The rows are grouped in 4 different ways at once. Each group adds its own fixed numbers to the row, and there is some noise. The rows also spread widely along 14 directions, which tell nothing about the answers.
Some rows, each with its group in each grouping after it:
107 74 141 43 -170 -77 -75 165 -54 306 80 -184 123 200 -179 47 -86 -322
 -67 -109 -324 66 -127 -120 206 -166 80 -77 15 -302 144 -67 144 123 -> (1) Soku (0) vul
50 46 -19 17 196 116 70 -164 -129 -109 -83 74 -108 -7 -44 -16 -93 12 64
 93 -125 -81 78 -48 -114 -69 28 68 -117 182 18 108 -163 -13 -> (0) sudi (3) Tis
129 -133 -96 -42 190 52 95 148 163 -129 -136 11 180 255 203 27 79 7 33
 -53 -41 -73 83 81 93 -98 -102 -188 36 185 -146 -123 10 -22 -> (2) lumo (4) Tis
137 35 140 108 141 245 179 -155 -13 119 120 -99 -38 17 -180 -48 -106 89
 213 196 75 -302 35 6 -55 137 85 -58 153 -82 33 -45 -169 110 -> (2) Soku (1) sozo
269 64 -39 84 87 -20 285 -20 -45 9 -95 17 8 107 -67 315 -18 362 27 -189
 -7 146 89 -57 151 -161 147 205 167 37 175 273 42 -24 -> (1) lumo (3) sozo
17 123 -54 -112 107 -155 -171 -4 -241 10 -1 -4 -38 -106 221 -112 63 -188
 148 -59 -37 -167 57 1 66 -98 -107 -25 -206 29 -262 -228 -199 -159 -> (0) sudi (1) vul
233 137 -104 -94 107 -378 113 36 -132 32 -227 -159 36 -60 57 125 60 -90
 59 -257 -144 -4 197 -80 273 -330 -40 -181 -119 1 -248 -170 -89 -13 -> (2) Soku (2) Tis
-78 -44 57 -16 -15 88 -72 -79 -2 12 -148 193 -108 -196 -37 -252 133 -4
 -14 140 31 30 -92 14 -65 39 -198 39 130 112 -24 -131 -10 249 -> (1) sudi (2) vul
-42 81 -326 -226 84 -258 148 -77 172 -322 -311 -125 48 -239 88 209 -127
 -203 -179 -11 240 210 120 64 -179 -76 -14 -85 -233 256 -55 181 -115
 -234 -> (0) Soku (0) Tis
-91 -24 -65 18 -57 -89 159 -17 166 -125 -108 -56 -122 -229 28 172 112
 167 -89 -81 154 205 43 -23 -96 6 -28 -75 -109 -82 -51 68 -83 103 -> (0) lumo (4) Tis
-130 -2 43 -17 165 86 -10 -29 -77 -164 28 57 44 73 147 103 -21 202 58 13
 72 -60 94 4 -146 111 -41 -36 -167 214 -134 56 -46 -128 -> (0) Soku (0) vul
-305 -165 295 6 -387 -73 117 -63 51 56 14 -166 -109 -87 -324 208 -55 21
 -217 30 -60 323 70 -121 42 -122 16 -220 -257 -277 215 -16 2 306 -> (0) sudi (3) vul
-206 -124 163 -56 -211 111 -113 -2 65 31 61 -59 2 -2 -66 -159 37 -118
 -103 112 -24 91 -107 28 -18 -2 -127 -118 -123 -135 142 -92 85 114 -> (2) sudi (2) sozo
181 60 -218 174 465 -102 152 -133 163 -54 -113 -116 107 -13 139 147 -53
 575 143 -197 438 -304 315 76 -116 257 157 -135 183 170 -158 252 -18
 -442 -> (1) Soku (0) Tis
14 -72 -72 32 172 -76 0 -97 22 -65 -340 34 53 136 -154 -88 -121 -67 -53
 32 -117 34 92 55 12 -161 -2 -60 87 302 186 -3 69 -64 -> (2) lumo (2) vul
-385 -83 -5 -94 -64 -149 116 33 118 11 -45 -155 26 -284 169 -232 135 240
 181 -84 426 -1 32 58 -34 348 -219 -85 74 -6 -177 -138 -259 5 -> (2) lumo (2) Tis
135 164 -35 -106 57 -13 -175 123 -102 269 39 -54 202 36 306 -111 18 -174
 132 -94 83 -203 -46 -102 0 215 -67 89 5 138 -237 -74 -92 -141 -> (0) Soku (3) Tis
-147 -159 -156 100 254 53 344 48 145 -160 -64 55 -81 -83 -27 -30 -6 162
 77 -81 -26 148 -40 46 -17 -79 47 73 191 -7 129 205 -160 56 -> (0) lumo (3) vul
49 1 -49 127 268 -8 274 93 -53 -110 12 24 85 176 -66 148 -99 95 120 -91
 -111 -101 99 107 130 -133 65 -116 -11 44 -74 -47 -101 -106 -> (0) sudi (4) sozo
-76 -57 -17 -353 -296 -14 26 -115 104 -99 54 -364 19 -242 198 -69 112
 -35 85 65 494 51 97 152 112 34 -143 27 -81 -356 27 -32 -215 -272 -> (2) lumo (1) sozo
-21 155 109 -127 -71 10 -265 29 -352 -79 84 81 21 198 210 41 80 234 -33
 -130 -77 66 12 45 103 -165 -31 234 -292 0 42 37 197 -411 -> (2) sudi (2) vul
-131 89 104 147 273 200 115 -92 -259 -322 62 198 -131 284 -241 -4 -207
 235 152 128 -277 -110 -10 159 -82 -142 80 112 -130 193 160 -19 -22 -94 -> (1) lumo (1) Tis
-27 0 8 50 251 -154 16 -124 -125 -126 -267 2 125 195 -58 145 -157 138 85
 -20 15 -110 268 24 -2 1 -38 -146 -114 467 -65 -60 -57 -144 -> (0) lumo (0) sozo
-56 115 -72 73 -112 -175 333 179 20 74 184 -215 -142 -292 -8 149 143 134
 87 -292 76 246 -143 3 205 -95 72 154 84 -609 21 78 -157 20 -> (0) lumo (4) sozo
131 83 -86 117 395 302 103 197 -120 -48 148 290 -29 13 264 -221 176 209
 268 -39 -44 -179 -186 99 19 20 -62 300 310 -19 -198 20 -31 -50 -> (0) Soku (2) vul
128 197 90 109 96 0 272 27 -203 178 89 -126 74 88 -231 80 -229 -131 218
 55 -48 -220 34 0 126 47 129 34 111 -81 -31 -84 -248 12 -> (0) sudi (0) sozo
-198 -95 -83 -150 -160 -74 30 234 151 4 -165 -53 175 14 65 -116 -26 -366
 -67 -18 -31 206 -127 17 27 -5 -180 -68 -28 89 31 -87 -40 124 -> (0) lumo (2) Tis
-101 147 83 -132 -210 -108 -107 10 -30 153 138 -163 135 -56 154 200 -40
 142 33 -111 350 -12 21 -75 -108 331 -1 -26 -204 58 -67 23 -37 -163 -> (1) Soku (1) sozo
-96 173 -10 2 191 -19 177 -124 -277 -124 91 -176 -58 -61 -3 -71 -95 94
 382 6 54 -252 161 61 43 48 31 65 -139 -76 -144 -42 -395 -278 -> (0) lumo (2) Tis
-226 112 175 -44 -156 5 -100 88 -36 -106 125 50 29 125 -21 110 -39 -74
 -122 86 33 99 -135 57 -94 72 -55 -79 -289 103 -35 -217 147 13 -> (2) lumo (2) sozo
-289 -48 -55 183 13 -182 -9 125 290 90 13 -36 -20 -107 -60 59 -37 208
 -222 -176 267 222 -103 58 -132 180 128 -32 111 -119 177 128 229 -151 -> (0) lumo (3) vul
-350 85 184 -134 -237 11 -60 11 79 -263 160 116 -114 -160 -128 59 -49
 -256 -311 328 251 150 -148 242 -173 35 -85 -107 -302 -63 -88 -356 130
 -13 -> (0) sudi (3) vul

New rows. What belongs after each?
12 -62 -75 -159 -30 158 -102 167 186 -135 79 2 161 206 281 51 23 -87 -89
 7 134 52 -112 121 -57 11 -56 -9 -97 67 54 24 146 -201 -> (2) lumo (1) sozo
-181 -69 -143 -209 -98 80 181 224 113 -368 19 34 -31 68 157 124 63 -257
 -141 -68 -328 413 -233 -3 -64 -272 -82 25 -353 4 100 125 -80 144 -> (2) lumo (4) Tis
89 251 -2 -63 -74 -184 129 131 -140 57 56 8 35 48 -6 288 -65 88 -114
 -173 48 177 -66 12 99 -94 120 192 -74 14 53 35 91 -155 -> (2) sudi (3) sozo
-8 1 44 134 113 36 168 29 -122 106 15 -32 -111 -69 -173 -156 -19 -109
 137 8 -246 -31 -75 -30 110 -142 20 43 152 -240 51 -36 -185 197 -> (0) sudi (0) vul
293 78 -256 -96 142 46 276 127 182 -144 36 -4 -104 -172 132 -29 164 -137
 -5 -35 116 128 -180 198 193 -294 18 234 288 -348 -9 25 -12 -66 -> (2) lumo (3) sozo
-116 -136 274 263 15 247 269 -223 2 -95 255 -212 -286 -94 -226 143 49
 512 123 58 -8 -103 203 -67 -33 -21 124 -205 -152 -555 46 158 -156 156 -> (0) sudi (0) Tis
4 -108 -42 -97 25 227 406 128 102 -113 -63 -43 222 245 0 171 -151 133 69
 -16 -65 116 40 -31 -34 10 35 10 14 191 168 304 -117 72 -> (2) Soku (2) Tis
32 -23 174 -21 -165 228 67 50 66 95 212 -136 14 102 73 130 59 7 41 39
 -10 -3 -63 -113 -41 130 41 -55 -82 -223 7 13 -96 144 -> (2) lumo (4) vul
9 -33 155 0 28 3 -70 13 -171 244 -53 -23 119 82 69 -183 20 -20 197 -1
 -41 -244 119 -91 129 116 -157 -74 21 131 -199 -242 -187 118 -> (0) sudi (3) Tis
-35 110 43 -217 -65 96 -89 -62 -70 -120 140 -87 -1 -54 261 34 52 -148
 102 121 153 -107 13 -35 -124 145 -76 -36 -283 49 -217 -97 -193 -105 -> (2) lumo (2) vul
-94 47 31 -10 122 152 205 -160 -157 -285 -128 122 -138 -16 -218 -17 -141
 -95 92 237 -163 48 15 63 -90 -147 -14 112 -72 181 107 11 -188 81 -> (0) lumo (2) vul
-9 104 -185 -3 208 -324 -53 -26 14 -99 -259 33 -7 -128 58 -12 -28 70 -22
 -82 315 -39 126 209 22 -48 -21 -5 76 175 -100 -172 46 -354 -> (0) lumo (1) vul
286 157 28 132 230 111 -233 -41 -172 212 56 -2 -41 153 -9 -166 -16 -218
 55 -20 -396 -183 -162 -123 -6 -133 78 78 38 -46 71 22 100 31 -> (2) Soku (0) sozo
-107 33 -71 160 440 29 -3 128 -28 -113 66 172 40 187 72 -70 -96 -22 64
 -69 -233 -167 -76 31 -131 3 24 -138 -107 273 -177 -77 25 -69 -> (0) Soku (3) Tis
219 109 7 105 217 95 -286 -176 10 52 89 -11 -109 -5 94 -2 1 -266 -3 114
 -84 -255 -15 -112 -179 18 79 -127 -184 29 -152 -57 19 -35 -> (0) lumo (3) sozo
39 137 -39 -53 99 -88 206 33 -219 24 6 -48 -67 -80 56 -51 31 168 274
 -127 54 -47 5 41 147 -42 15 229 144 -71 -26 -53 -266 -80 -> (2) lumo (1) vul
81 73 159 70 -44 169 256 -65 -120 50 184 -81 -151 -51 -111 128 41 235
 115 -1 -55 -26 2 -66 45 -16 119 74 -7 -317 55 66 -191 108 -> (2) sudi (4) vul
-31 -170 -52 -9 5 79 -94 132 10 28 -135 169 -40 32 195 -87 205 96 -80
 -184 -233 316 -150 -126 49 -193 -117 231 89 41 173 202 119 162 -> (0) lumo (3) vul
27 10 -128 147 183 -76 -4 252 330 76 24 -28 168 63 128 101 -24 14 -158
 -131 185 -40 -70 57 -116 158 72 -228 85 -19 -145 9 245 -105 -> (0) Soku (0) Tis
356 60 -240 -73 111 84 -240 25 49 116 -191 44 17 -1 363 -189 157 58 -12
 -132 69 -3 -85 -25 -43 -37 -35 321 207 74 126 238 120 -221 -> (2) lumo (1) Tis
-27 26 -3 -84 57 -212 -116 -257 -113 74 -256 -55 -47 -220 10 -46 -24 -35
 24 26 152 -92 225 -87 -64 62 -76 -90 -115 264 -128 -95 -202 -57 -> (0) sudi (3) vul
183 -96 -172 -240 -27 221 -9 238 145 39 74 -13 144 101 404 -84 122 -393
 -28 -62 -206 84 -201 -112 15 -104 -81 50 -67 -37 -31 147 -87 110 -> (2) sudi (3) Tis
28 221 276 70 -156 -10 -203 -66 -100 66 260 17 -153 -76 -103 85 56 62
 -68 142 192 -181 -40 106 0 48 2 -118 -169 -271 -180 -390 165 -18 -> (1) sudi (1) sozo
92 -117 -83 16 46 27 -190 45 66 207 -76 -111 119 -12 307 -104 185 284 37
 -271 129 55 18 -86 64 58 -96 125 156 -119 97 300 128 -180 -> (0) Soku (0) sozo
13 -77 48 99 -67 -100 -51 16 35 167 -331 91 -56 -91 -75 -141 121 271 -56
 -70 104 139 27 13 89 -44 -141 116 281 42 124 -76 130 169 -> (0) lumo (1) Tis
104 -61 127 -68 -73 215 65 -171 91 -170 106 -132 -160 -65 56 143 147 83
 -4 149 89 -15 93 1 -31 -89 -5 -133 -177 -280 -64 -32 -100 56 -> (2) lumo (4) vul
-149 70 -55 189 216 -41 103 -26 149 -27 159 -14 -107 -46 -147 63 -160
 -36 -89 -1 -20 -36 -128 11 -240 98 215 -171 -109 9 64 71 5 -28 -> (2) sudi (3) sozo
265 -35 -15 -78 150 139 49 -126 -47 -119 -236 73 42 161 -55 15 -106 -264
 -13 201 -207 -113 165 -9 38 -255 -49 -69 -93 271 -31 -48 -90 71 -> (0) sudi (3) Tis
39 63 39 -66 -79 -110 -54 -126 39 169 -72 -214 70 -155 49 12 -6 104 2
 -26 367 -90 170 -26 -5 183 -21 -44 0 -52 -87 -14 -62 -176 -> (0) Soku (3) Tis
30 -64 -166 108 464 113 310 -11 -149 -158 -303 244 4 224 -121 -94 -176 6
 184 -15 -546 -44 11 -74 -99 -152 4 28 33 595 111 137 -281 225 -> (2) sudi (4) Tis
-271 -25 104 -80 -83 -73 -203 -34 -139 -104 -131 17 4 101 -75 -66 -90
 -277 -61 73 -232 116 -5 -20 -43 -119 -117 -108 -328 193 62 -149 6 18 -> (0) lumo (2) vul
-223 10 -109 178 199 -205 113 173 -56 -117 -21 -19 -49 47 -122 -69 -33
 143 8 -260 -152 209 -123 171 165 -234 44 113 102 -215 206 51 123 -206 -> (0) lumo (0) sozo
77 -139 86 250 78 -151 -167 168 77 395 -92 -123 198 285 -1 54 -1 46 -6
 -288 -183 -84 91 -173 143 35 56 -304 75 -11 2 -77 157 55 -> (0) lumo (4) vul
-128 177 117 4 -168 -75 -172 232 -72 24 241 87 -89 -75 158 74 134 85
 -133 -79 124 64 -163 80 -16 4 -59 13 -236 -252 -210 -242 193 -65 -> (0) sudi (1) Tis
152 -86 167 27 76 267 -256 -111 -100 13 64 81 33 245 331 183 146 320 18
 -37 -123 -130 130 -266 -190 118 -51 -117 -316 294 -123 181 47 102 -> (2) sudi (0) sozo
-14 -189 -20 -66 93 247 -82 21 22 -95 -74 173 -36 54 223 -146 156 -43 22
 43 -185 109 -101 -82 -55 -97 -158 126 16 139 33 97 -33 178 -> (0) lumo (3) vul
203 -163 43 -22 -106 189 -157 -301 223 51 -165 -215 -116 -195 32 -121
 146 -94 -38 206 133 -98 168 -73 -84 -2 -99 -181 -26 -241 20 32 -85 116 -> (0) lumo (4) Tis
-230 127 102 -43 -141 -214 283 56 -125 -134 -46 -48 -45 -44 -198 206 -99
 170 -34 -57 101 230 54 99 129 -106 5 100 -103 -60 34 -111 -72 -39 -> (0) lumo (3) Tis
-60 -25 44 104 9 154 131 302 -39 -15 184 86 56 348 -154 112 -121 29 -68
 -160 -431 225 -250 23 99 -283 152 107 3 -183 353 164 234 37 -> (1) Soku (1) vul
14 118 66 103 115 77 235 65 -126 175 43 26 -26 -32 -72 -107 -28 302 224
 -51 41 -120 -80 -3 3 151 18 189 261 0 20 -19 -162 111 -> (2) Soku (1) Tis
323 26 140 151 -167 113 -67 -254 60 235 -212 -74 -164 -111 -297 103 -45
 -54 -206 162 -126 43 94 -231 -108 -104 120 -69 -27 -145 215 179 109 313 -> (0) sudi (2) Tis
-109 134 -89 -124 -12 -49 55 40 -43 -63 57 -36 16 -149 77 -28 12 -104 76
 -58 58 78 -130 22 -35 30 -70 80 -85 -2 -39 41 -104 -73 -> (1) Soku (2) sozo
-133 -23 190 -77 -138 103 -112 92 -248 -18 68 94 26 173 19 -6 -8 -96 20
 39 -260 70 -76 -26 61 -150 -147 28 -274 63 43 -138 -18 116 -> (0) sudi (1) sozo
-17 -61 47 40 242 173 139 -243 152 -305 41 48 -118 -57 -31 99 7 338 -32
 177 273 -108 135 149 -164 38 22 -132 -52 90 -64 13 32 -92 -> (2) Soku (3) sozo
-161 -15 7 -221 -70 -63 78 -74 -94 -286 30 -275 70 128 124 180 -54 82 95
 -83 19 43 235 16 59 -119 -8 -148 -463 -28 -17 82 -163 -305 -> (2) lumo (2) Tis
334 2 61 -14 116 219 -231 -275 -184 102 -381 219 -70 -90 153 -167 180
 196 70 133 -49 -120 142 -202 -117 9 -220 175 74 420 -93 78 -23 217 -> (0) Soku (2) Tis
55 -108 -13 128 195 84 24 -203 203 -119 -29 -111 -72 3 -82 88 -48 -63 23
 106 -30 -136 95 -70 -174 23 56 -336 -100 42 -22 57 -68 135 -> (1) lumo (0) sozo
-394 -55 -109 117 383 -367 -60 44 40 -183 18 -123 -20 18 42 -126 -33
 -105 100 -202 -131 -116 22 72 -42 -33 -44 -439 -252 123 -216 -265 -90
 -135 -> (2) lumo (0) sozo
-338 132 176 66 -177 -324 92 28 -178 49 103 -178 -28 -68 -149 405 -83
 222 -50 -265 -60 217 63 -176 -35 51 64 -191 -472 -38 -40 -20 -75 48 -> (0) Soku (4) sozo
-55 -108 73 -19 -77 68 230 276 11 19 103 -127 277 317 -65 144 -92 -101
 39 -100 -166 84 -23 83 274 -166 -32 -106 -31 -163 79 -62 6 -3 -> (0) Soku (4) sozo
-132 -19 -4 -282 -49 -61 -53 -45 -87 -160 -11 -186 116 -19 244 -44 91 66
 79 -72 178 52 93 92 97 -36 -193 17 -185 -2 -73 -19 -105 -275 -> (2) Soku (0) sozo
79 -183 -37 -136 -153 104 122 -18 105 -25 1 -168 -116 -174 181 25 227 16
 21 -106 -18 252 6 -108 159 -251 -64 114 17 -430 102 231 -138 115 -> (0) lumo (3) vul
-62 -9 -94 -179 -151 -190 284 -91 224 -137 -65 -264 -9 -259 -8 337 -44
 159 -114 -74 395 212 147 26 -52 -4 52 -160 -165 -94 43 144 -103 -84 -> (2) Soku (1) sozo
-235 202 -42 -97 8 -95 -42 82 -163 -67 121 -44 -64 -158 92 -75 -38 -342
 67 -37 -209 30 -176 -89 -133 5 -54 -10 -377 -2 -168 -76 -197 24 -> (0) Soku (2) Tis
-176 59 -104 -85 109 -33 137 -44 2 -251 -117 41 -37 -71 -138 -75 -133
 -39 -74 81 49 145 -71 201 -77 -111 12 90 -10 97 172 47 19 -203 -> (2) Soku (2) vul
-255 -97 129 -55 -149 -17 230 -20 86 -99 130 -252 83 21 -32 237 -63 137
 122 -27 193 12 173 -29 13 153 21 -289 -209 -118 -58 -2 -208 3 -> (1) lumo (2) vul
-210 -64 132 81 57 109 -101 -55 55 62 200 -108 -134 -189 45 -137 74 -127
 86 79 -57 -124 -91 -134 -202 168 -57 -240 -167 -201 -180 -92 -163 231 -> (0) Soku (0) vul
-265 -147 58 -268 -176 107 60 80 -63 -25 59 -188 166 119 137 -7 -60 -212
 102 -51 -216 148 -36 -176 -17 8 -111 -82 -318 75 99 137 -248 94 -> (2) Soku (2) vul
-212 177 106 -51 -26 -225 276 -36 -251 -122 50 -167 -104 -26 -264 256
 -195 -131 22 -69 -300 163 12 -105 12 -203 119 -115 -356 -37 25 -44 -234
 122 -> (2) Soku (0) vul
70 48 65 133 113 21 -144 110 9 272 37 44 64 11 1 -199 8 -273 41 63 -47
 -222 -135 -15 -6 141 -73 -117 149 -5 -164 -258 20 161 -> (0) sudi (0) sozo
-342 42 233 49 -108 -256 -131 -62 -126 29 44 -89 -83 -7 -159 131 -92 -68
 -76 -23 -65 58 70 -99 -50 16 -3 -260 -375 43 -99 -268 -26 85 -> (0) lumo (3) vul
121 169 9 -163 -115 260 385 148 17 -229 138 136 -76 -32 -32 101 7 26 -86
 185 132 189 -209 239 71 -165 32 375 131 -221 88 30 -7 -2 -> (2) sudi (3) Tis
-134 -100 125 61 1 382 -393 33 125 -83 127 178 19 214 168 -124 59 18
 -157 184 9 -32 -182 80 -273 180 -68 21 -126 72 102 8 277 -130 -> (0) lumo (4) vul
103 305 220 146 116 80 140 -59 -270 218 234 -120 74 233 -183 303 -328 -1
 190 49 -124 -331 90 -207 -137 246 265 -75 -235 144 -122 -4 -197 5 -> (0) Soku (3) Tis
